The rows are grouped in 4 different ways at once. Each group adds its own fixed numbers to the row, and there is some noise. The rows also spread widely along 10 directions, which tell nothing about the answers.
Known rows, each followed by its group in each grouping:
96 -21 -326 60 -61 116 -452 -408 203 -114 -128 -142 16 186 265 366 35 518 17 -> konu Z409 H fam
42 -40 12 35 -231 55 165 -10 158 -188 36 -113 240 59 -81 -82 -126 -86 1 -> budu Z308 Z tedat
299 122 75 -29 -219 192 -44 -128 -207 79 179 20 123 112 296 -618 97 -14 -71 -> luzek Z975 Z rumim
117 217 37 350 145 -258 -415 282 257 19 -208 -150 -77 -122 176 -1 -15 32 241 -> Dorin Z409 W vafa
155 100 -291 -242 3 108 -138 -439 247 -168 -19 -34 27 250 50 60 -159 0 186 -> guvir Z308 H fam
131 -78 106 28 -304 63 80 -121 -222 277 -258 142 -350 -66 -66 21 105 140 96 -> nol Z975 W tedat
-56 -11 -61 -264 82 -122 38 62 -11 -93 174 -114 -96 193 -79 257 -209 -129 28 -> luzek Z975 W rumim
-332 -91 71 -38 233 2 -36 325 -355 234 134 203 140 -15 -108 -283 46 -421 -178 -> nol Z308 H Ruv
-264 -234 48 -264 -7 -15 -97 -61 -437 169 55 154 48 105 125 211 142 -36 -379 -> budu Z975 Z Ruv
-226 -105 -94 -288 96 -172 -266 280 -243 -256 108 -168 124 293 383 182 -26 -97 -80 -> guvir Z975 H vafa
-82 -147 -18 146 153 147 48 1 -291 166 125 38 -79 131 -14 -128 42 92 -94 -> Dorin Z308 W rumim
64 -10 41 -82 181 176 -192 -98 -206 161 109 54 -148 215 165 -86 158 92 -88 -> konu Z308 W Ruv
278 165 293 113 95 -98 4 144 197 -155 -77 -196 -42 106 182 -110 -16 68 158 -> Dorin Z308 W vafa
174 19 214 330 -159 -4 42 221 41 -64 -156 -51 -15 -84 35 -248 50 142 132 -> nol Z308 H tedat
-84 -165 78 254 -359 49 221 292 -405 -2 143 45 77 -125 -28 -177 64 126 -201 -> luzek Z975 Z Ruv
189 62 -80 -26 1 72 76 104 22 -212 125 -52 5 183 -100 -98 -78 -81 211 -> budu Z308 H vafa
-354 -188 -79 -50 -201 -185 -45 170 -73 163 -311 -19 -108 -48 -82 318 -60 -104 32 -> nol Z975 W tedat
-37 37 363 -24 271 -155 39 -26 -48 -216 175 -106 252 53 79 82 -140 -36 -298 -> Dorin Z975 W Ruv
86 -26 189 144 -26 97 217 348 -216 -157 297 -185 72 230 -19 -172 45 97 -73 -> budu Z975 Z fam
-105 43 -515 -325 -363 66 -343 -144 -48 -109 100 18 282 180 78 -268 -246 -428 125 -> nol Z975 W tedat
203 99 97 -284 303 -278 -355 -296 241 -18 -205 87 -193 55 63 533 -11 40 28 -> budu Z308 H Ruv
18 92 210 115 -29 -143 -159 40 94 -163 -68 -237 367 18 296 -142 -35 27 -124 -> konu Z975 H rumim
210 280 -288 -130 228 122 -290 -178 176 2 180 -96 -205 282 -45 -188 -89 -57 336 -> konu Z975 W Ruv
304 207 264 -55 -53 -33 53 -256 129 -10 -191 1 -48 -23 155 -139 18 45 82 -> luzek Z975 H vafa
-85 -98 -63 330 -114 -51 -55 -201 19 22 -84 88 159 -198 -71 145 -108 91 -130 -> luzek Z308 W rumim
144 -21 -34 -255 -337 278 578 28 6 36 49 -153 -178 203 -256 -127 -68 -42 229 -> konu Z409 H rumim
-180 -33 51 -189 28 -34 248 363 218 -169 28 -570 -52 468 147 -94 -74 85 155 -> Dorin Z975 Z rumim
309 162 -291 -205 298 139 -205 -127 102 -96 379 86 -105 340 -145 -102 -74 -171 270 -> budu Z308 Z vafa
178 70 50 -135 -478 229 228 -146 325 30 -327 -288 -193 159 63 -177 -12 93 286 -> nol Z409 W tedat
-12 82 109 1 166 30 120 48 -113 221 -1 125 -184 -35 -260 -255 29 -182 111 -> nol Z975 H Ruv
112 148 -9 -172 -261 -33 108 57 -6 74 -240 -52 -214 12 46 -230 10 -161 301 -> guvir Z975 H Ruv

New rows, each followed by its group in each grouping:
46 174 -135 137 594 103 11 -194 595 70 116 -207 -283 270 -279 -18 -106 137 348 -> luzek Z308 Z rumim
-217 -176 -135 -58 13 -153 -89 105 -33 137 -182 -58 -217 109 17 283 -4 130 52 -> Dorin Z975 Z tedat
75 -17 -381 -198 322 92 -135 -456 194 44 -42 126 -418 209 -251 386 -130 102 341 -> guvir Z308 H tedat
408 113 -366 104 22 187 -274 -110 -175 -159 339 191 43 108 -25 -499 -138 -19 220 -> Dorin Z308 H tedat
27 28 -243 -83 113 -8 -317 -145 241 -186 -101 -153 -55 236 224 73 -71 98 209 -> guvir Z308 H tedat
-54 -53 30 -137 400 67 -14 -102 -126 68 237 39 -216 271 -118 236 79 99 -79 -> budu Z975 Z Ruv
162 83 94 162 63 -109 -47 269 108 -203 122 -109 4 19 -108 7 -134 -103 132 -> budu Z308 W tedat
-104 -267 -205 104 -1 111 -109 -210 -259 -154 324 73 195 134 -35 197 -55 235 -231 -> nol Z975 Z rumim
134 -40 -58 -104 57 201 -17 -18 -374 145 310 210 -142 82 -155 -62 -1 -155 -86 -> budu Z409 W tedat
120 -18 -272 363 -264 64 -156 -181 -76 61 -148 158 -189 -206 -73 36 -2 217 215 -> guvir Z308 W Ruv
148 40 -59 264 -76 122 -256 -102 -99 164 -111 96 -67 -102 71 -167 122 123 26 -> budu Z409 H tedat
34 6 37 266 -300 78 126 616 -135 -71 -88 -235 -55 92 65 -496 83 -4 224 -> budu Z308 H tedat
-38 58 221 207 180 -225 -418 -26 -214 354 -152 342 132 -274 142 -94 163 -211 -178 -> nol Z975 Z vafa
183 102 361 294 140 -79 -170 78 -297 193 -84 156 -96 -184 92 -202 218 71 -122 -> budu Z975 H Ruv
-272 -60 -49 -107 -17 122 56 -148 -226 210 -39 192 227 -36 -77 -74 25 -329 -207 -> budu Z409 H vafa
-60 -108 -185 -316 234 57 -186 -241 -262 49 269 124 -57 269 62 138 1 52 -161 -> Dorin Z975 Z Ruv
-77 -74 -218 -617 -33 -59 -37 511 -233 -126 315 -116 31 507 179 -131 -95 -414 97 -> Dorin Z308 Z vafa
12 28 -68 386 -90 -86 -126 83 6 122 -251 132 -78 -259 -163 -52 37 34 134 -> budu Z308 H Ruv
-15 28 92 158 274 -6 34 -85 -50 -31 130 150 203 -85 -158 -191 -110 -111 -124 -> Dorin Z308 H Ruv
-43 -247 -96 -28 -7 53 -96 43 -309 -121 281 86 186 165 115 21 -44 81 -222 -> Dorin Z308 Z tedat
-294 -148 -348 -205 -341 34 -127 -40 261 -100 -169 -189 241 221 121 -20 -123 -122 82 -> nol Z308 Z tedat
323 167 641 140 108 -34 240 223 -199 -77 67 -64 -65 -42 164 -362 122 26 -61 -> guvir Z975 H Ruv
-56 114 -14 -70 51 -9 10 -61 188 1 -136 -203 -179 142 25 12 -59 -23 221 -> guvir Z975 W Ruv
125 23 94 -410 -197 -200 60 122 -108 288 -286 195 -415 -46 -20 171 57 -166 132 -> luzek Z308 H Ruv
63 14 -220 402 -277 227 21 -178 211 64 -376 -106 -212 21 68 -203 133 461 309 -> luzek Z308 H vafa
-71 -101 -21 233 -121 42 22 -23 -256 -154 111 116 322 -170 29 9 -65 -51 -180 -> guvir Z409 H vafa
106 -17 -178 -43 -20 44 -161 273 55 -218 128 -270 -62 361 166 -176 -9 138 255 -> nol Z308 H rumim
26 129 149 -277 242 -125 -269 -225 74 68 28 170 195 -61 67 18 -65 -328 -180 -> nol Z409 H Ruv
308 -100 162 572 -388 175 323 62 -512 188 -136 205 -364 -256 -123 -289 243 543 88 -> Dorin Z975 H Ruv
-141 -259 -375 52 -115 358 -42 -228 -330 299 70 207 -179 145 -95 -6 191 261 -39 -> konu Z308 Z Ruv
-137 17 -55 337 201 119 55 -77 248 65 -15 -159 104 -33 -163 -47 -59 105 53 -> konu Z409 H rumim
165 146 746 128 -281 71 317 29 563 -339 -452 -609 352 167 544 -516 97 233 -26 -> nol Z308 H tedat
48 35 66 37 -276 68 115 -231 179 177 -367 6 -51 -98 87 -141 76 17 99 -> guvir Z308 Z Ruv
-128 -192 -96 21 -338 51 88 120 -64 -164 -78 -271 70 138 128 185 17 235 -50 -> budu Z409 H rumim
280 -77 244 -597 48 -159 143 -246 231 -496 166 -152 157 384 184 556 -208 88 -136 -> Dorin Z308 Z vafa
-108 -42 -113 232 -186 -80 67 449 11 37 -27 -173 -54 -63 -29 -68 -22 -66 181 -> guvir Z409 Z rumim
69 121 98 200 554 99 -158 37 52 234 38 -3 -464 166 -114 -36 164 148 167 -> budu Z308 W Ruv
62 -21 264 272 -107 -48 150 -92 -266 53 -23 236 166 -291 -206 31 -44 -143 -180 -> budu Z975 W vafa
77 -52 -133 -263 -117 38 82 -347 58 114 -39 174 -23 85 -219 264 -91 -118 -11 -> budu Z308 Z fam
67 -7 317 -57 16 -316 -31 102 126 -150 4 -108 222 -18 77 207 -107 -58 -122 -> nol Z975 Z rumim
319 17 100 -398 -416 103 241 149 82 -143 17 -172 -104 310 112 -228 -27 -63 217 -> nol Z308 Z tedat
33 -35 -258 -205 -323 -72 -55 185 -303 9 103 109 -107 33 9 -15 -44 -160 127 -> guvir Z975 Z Ruv
-77 -17 -145 130 59 94 -144 -87 -291 278 138 238 -98 -53 -71 -167 85 31 -86 -> luzek Z975 Z Ruv
-272 -29 -65 -91 -168 -155 123 304 17 87 -5 -128 170 19 -41 -122 -117 -329 -3 -> luzek Z975 Z rumim
-187 -183 89 -12 -18 -68 223 236 -327 -208 164 -34 44 32 -66 185 -73 17 -141 -> guvir Z975 H Ruv
-58 142 216 -118 3 -345 -92 201 81 -124 -131 -101 278 -69 144 43 -163 -355 -54 -> guvir Z975 H fam
-135 -237 152 -203 -491 -364 41 86 -113 -51 -271 -9 161 -153 160 533 -139 -56 -282 -> luzek Z308 W rumim
-68 -64 -207 -543 -479 30 135 -44 -81 32 -49 -11 47 145 -6 211 -130 -307 39 -> konu Z409 W vafa
-120 48 -68 325 -296 -41 -137 128 -156 104 -178 37 226 -203 103 -347 5 -51 -71 -> luzek Z975 H fam
225 -68 -22 363 -68 31 120 171 -250 -6 155 155 -176 -117 -201 -86 -19 208 84 -> luzek Z308 H rumim
-180 60 -163 39 -57 -60 -48 -78 312 212 -310 3 61 -22 -117 -7 -25 -274 187 -> budu Z308 Z vafa
-273 34 -205 -312 391 253 27 -132 -132 -23 321 -28 172 448 -83 -298 -69 -374 -14 -> budu Z975 H vafa
166 154 317 158 448 -154 -125 48 192 -80 21 18 52 -34 -81 -22 -68 -125 -5 -> budu Z308 H tedat
92 1 -78 -319 101 -372 -477 374 -120 -192 80 4 52 154 290 127 -141 -201 19 -> Dorin Z308 H tedat
-135 -89 307 -271 -76 -105 267 -156 -53 68 -176 23 111 14 78 211 -3 -194 -175 -> guvir Z975 Z vafa
-93 -61 -260 -284 14 -21 -253 34 146 -101 92 -268 1 364 195 254 -22 42 21 -> budu Z409 Z rumim
-3 89 377 -60 112 -327 -90 106 12 -163 -160 -67 173 -46 263 152 -45 -156 -109 -> guvir Z975 H vafa
412 210 -9 -71 126 -104 -458 196 -159 -92 260 68 -26 84 149 -59 5 -89 46 -> budu Z409 H fam
145 47 -287 105 -232 159 0 87 -31 -8 140 11 3 149 -164 -259 -43 -52 188 -> budu Z308 Z fam
-314 -22 -43 139 -250 -316 -197 -75 204 103 -607 -78 207 -260 142 111 -97 -54 -16 -> Dorin Z975 H tedat
64 -20 -77 -106 -40 107 39 -380 -25 -50 102 57 -41 93 -76 120 -158 66 -60 -> luzek Z975 W tedat
-14 -48 -283 70 -239 -5 -165 235 -214 29 63 1 -6 71 67 -241 -41 -18 118 -> Dorin Z975 Z tedat
348 126 119 -162 -285 45 261 30 203 55 -153 -179 -242 176 103 -249 25 -30 348 -> guvir Z308 Z rumim
517 45 245 -249 -183 54 151 -379 6 -365 99 24 114 136 144 149 -124 144 -77 -> guvir Z308 H fam
-114 -123 -110 131 -197 222 -73 -23 -490 228 35 97 -24 107 47 -148 150 66 -141 -> budu Z975 W fam
-202 -75 178 33 -123 -443 -117 -34 285 -166 -494 -177 208 -163 157 478 -171 87 -122 -> Dorin Z975 H tedat
178 88 353 -214 80 151 312 -504 223 -128 159 -57 258 198 -77 -25 -122 -12 -186 -> nol Z975 Z fam
-122 83 -160 -113 222 -125 -405 272 26 -277 237 -177 281 237 146 -200 -177 -272 53 -> nol Z975 H tedat
-155 -4 105 -168 0 -347 -85 -93 35 146 -261 237 135 -258 -208 264 -191 -414 -71 -> nol Z975 H tedat
19 -17 108 131 30 44 155 209 -115 -46 203 -145 46 144 -65 -173 6 17 -9 -> budu Z975 Z rumim
295 37 -74 235 -194 -74 -240 375 -434 34 114 139 -176 -77 169 -188 130 55 168 -> guvir Z975 Z vafa
197 -83 -191 -600 -498 51 276 151 -315 -137 174 127 -26 203 -165 -77 -200 -418 125 -> budu Z308 H tedat
-1 -215 -37 -160 -425 308 386 -289 -372 160 -44 100 -275 124 -76 20 45 199 -78 -> luzek Z975 W tedat
-125 -155 4 -109 -353 -144 -165 382 -606 180 -75 137 87 -41 217 5 105 -139 -210 -> konu Z975 H fam
13 13 231 -147 -227 9 270 184 98 -100 -113 -312 48 227 183 -275 -29 4 43 -> Dorin Z975 Z tedat
6 -159 -1 -157 -411 -2 298 104 -173 95 -157 -44 -103 73 -31 22 -69 -61 71 -> Dorin Z308 W rumim
435 158 75 -51 -102 -343 -468 -126 177 -257 -157 74 30 -123 206 328 -68 92 52 -> budu Z308 H Ruv
-249 -198 -387 -109 11 165 131 40 -114 67 288 -47 -65 236 -291 167 -82 -71 21 -> budu Z409 Z rumim
345 -4 415 348 -261 -120 74 -326 21 35 -313 143 47 -376 90 152 2 201 -123 -> guvir Z308 W rumim
-80 124 17 170 4 -258 12 204 148 -7 -194 -79 -67 -146 -155 129 -159 -229 247 -> guvir Z975 W vafa
175 68 284 -226 -191 85 195 -147 175 69 -291 -43 -30 100 107 -258 25 -90 96 -> nol Z308 H tedat
55 -35 -36 -224 5 184 642 195 -86 11 141 -119 -407 316 -433 -140 -142 -37 341 -> Dorin Z975 H tedat
452 95 -38 -207 404 276 -17 -153 -377 -94 676 286 -174 332 -212 -120 -42 -153 36 -> budu Z308 W vafa
308 131 531 -19 212 -143 -159 35 -182 -81 37 73 155 -81 410 -48 108 -83 -258 -> guvir Z409 H vafa
-121 -125 219 176 197 149 353 -177 -41 126 -26 -36 -81 -22 -144 97 30 160 -99 -> guvir Z409 H rumim
496 143 362 -225 118 -71 -37 71 -243 -278 228 -17 -49 202 329 -66 40 23 0 -> guvir Z975 H vafa
112 -33 -133 -34 -178 -29 -163 -266 -97 -66 85 48 235 31 151 -64 -95 37 -98 -> Dorin Z975 Z rumim
195 170 -55 -150 -45 167 91 233 38 -104 198 -314 -140 413 148 -545 35 28 279 -> Dorin Z975 Z Ruv
357 -19 39 256 -293 -127 -271 -7 -112 26 -225 73 -182 -159 280 49 125 389 56 -> luzek Z308 H rumim
35 -87 395 3 -444 -33 402 121 -141 -48 -224 -16 210 -119 155 -175 34 -45 -171 -> luzek Z308 H vafa
-64 -97 -50 91 -140 -44 -105 322 -16 -210 96 -208 77 152 97 -29 -28 113 46 -> nol Z975 Z tedat
-67 9 -124 -10 616 152 -94 -90 -140 52 386 106 -121 190 -186 -10 -30 26 -56 -> Dorin Z409 H Ruv
-71 -20 94 85 219 -40 -151 -200 100 -43 -49 9 99 10 77 126 -84 -38 -106 -> guvir Z308 W tedat
-121 -49 253 -181 -181 40 194 -163 3 118 -58 128 346 -53 11 -258 -19 -331 -253 -> nol Z308 Z Ruv
-278 -329 -205 361 368 236 55 -409 -510 333 214 448 -132 -109 -494 226 44 231 -213 -> nol Z975 H rumim
-150 45 -202 138 25 235 100 -225 -140 138 210 130 155 -41 -333 -297 -130 -223 -22 -> konu Z975 W Ruv
435 96 -72 272 -194 48 -117 301 -187 107 -7 65 -486 3 41 -194 135 233 383 -> luzek Z308 W vafa
8 -134 -179 -202 72 86 -233 -26 -101 -55 12 -162 -175 434 294 128 129 260 33 -> budu Z308 H rumim
398 235 96 41 129 138 69 -363 -63 -36 182 185 75 -32 -109 -455 -101 -59 48 -> Dorin Z975 H Ruv
198 -2 176 7 -262 -19 93 99 -5 33 -162 -87 -93 -11 68 166 54 213 13 -> konu Z409 H fam
77 76 388 198 221 -69 169 -21 104 64 -141 22 -31 -135 -138 153 54 20 -50 -> budu Z409 H vafa
102 -61 233 112 -151 -253 13 169 -147 -82 -26 12 62 -129 98 146 -11 144 -145 -> Dorin Z975 Z Ruv
114 13 -27 -194 -176 105 -2 24 -81 54 -75 -32 -122 182 140 -156 84 42 110 -> konu Z308 H Ruv
31 88 -110 -95 4 -55 -242 215 205 -15 -94 -207 -246 207 102 -24 10 17 303 -> nol Z308 W Ruv
-103 -72 296 133 -216 -29 71 152 -239 253 -196 137 64 -201 33 -201 107 -173 -163 -> nol Z308 W Ruv
-21 -89 174 -43 -71 106 337 -88 38 116 -31 -133 -100 72 -137 203 -18 75 -43 -> konu Z409 W rumim
85 3 98 115 -66 100 66 -198 25 -88 101 47 253 -40 -30 46 -27 7 -153 -> budu Z409 Z vafa
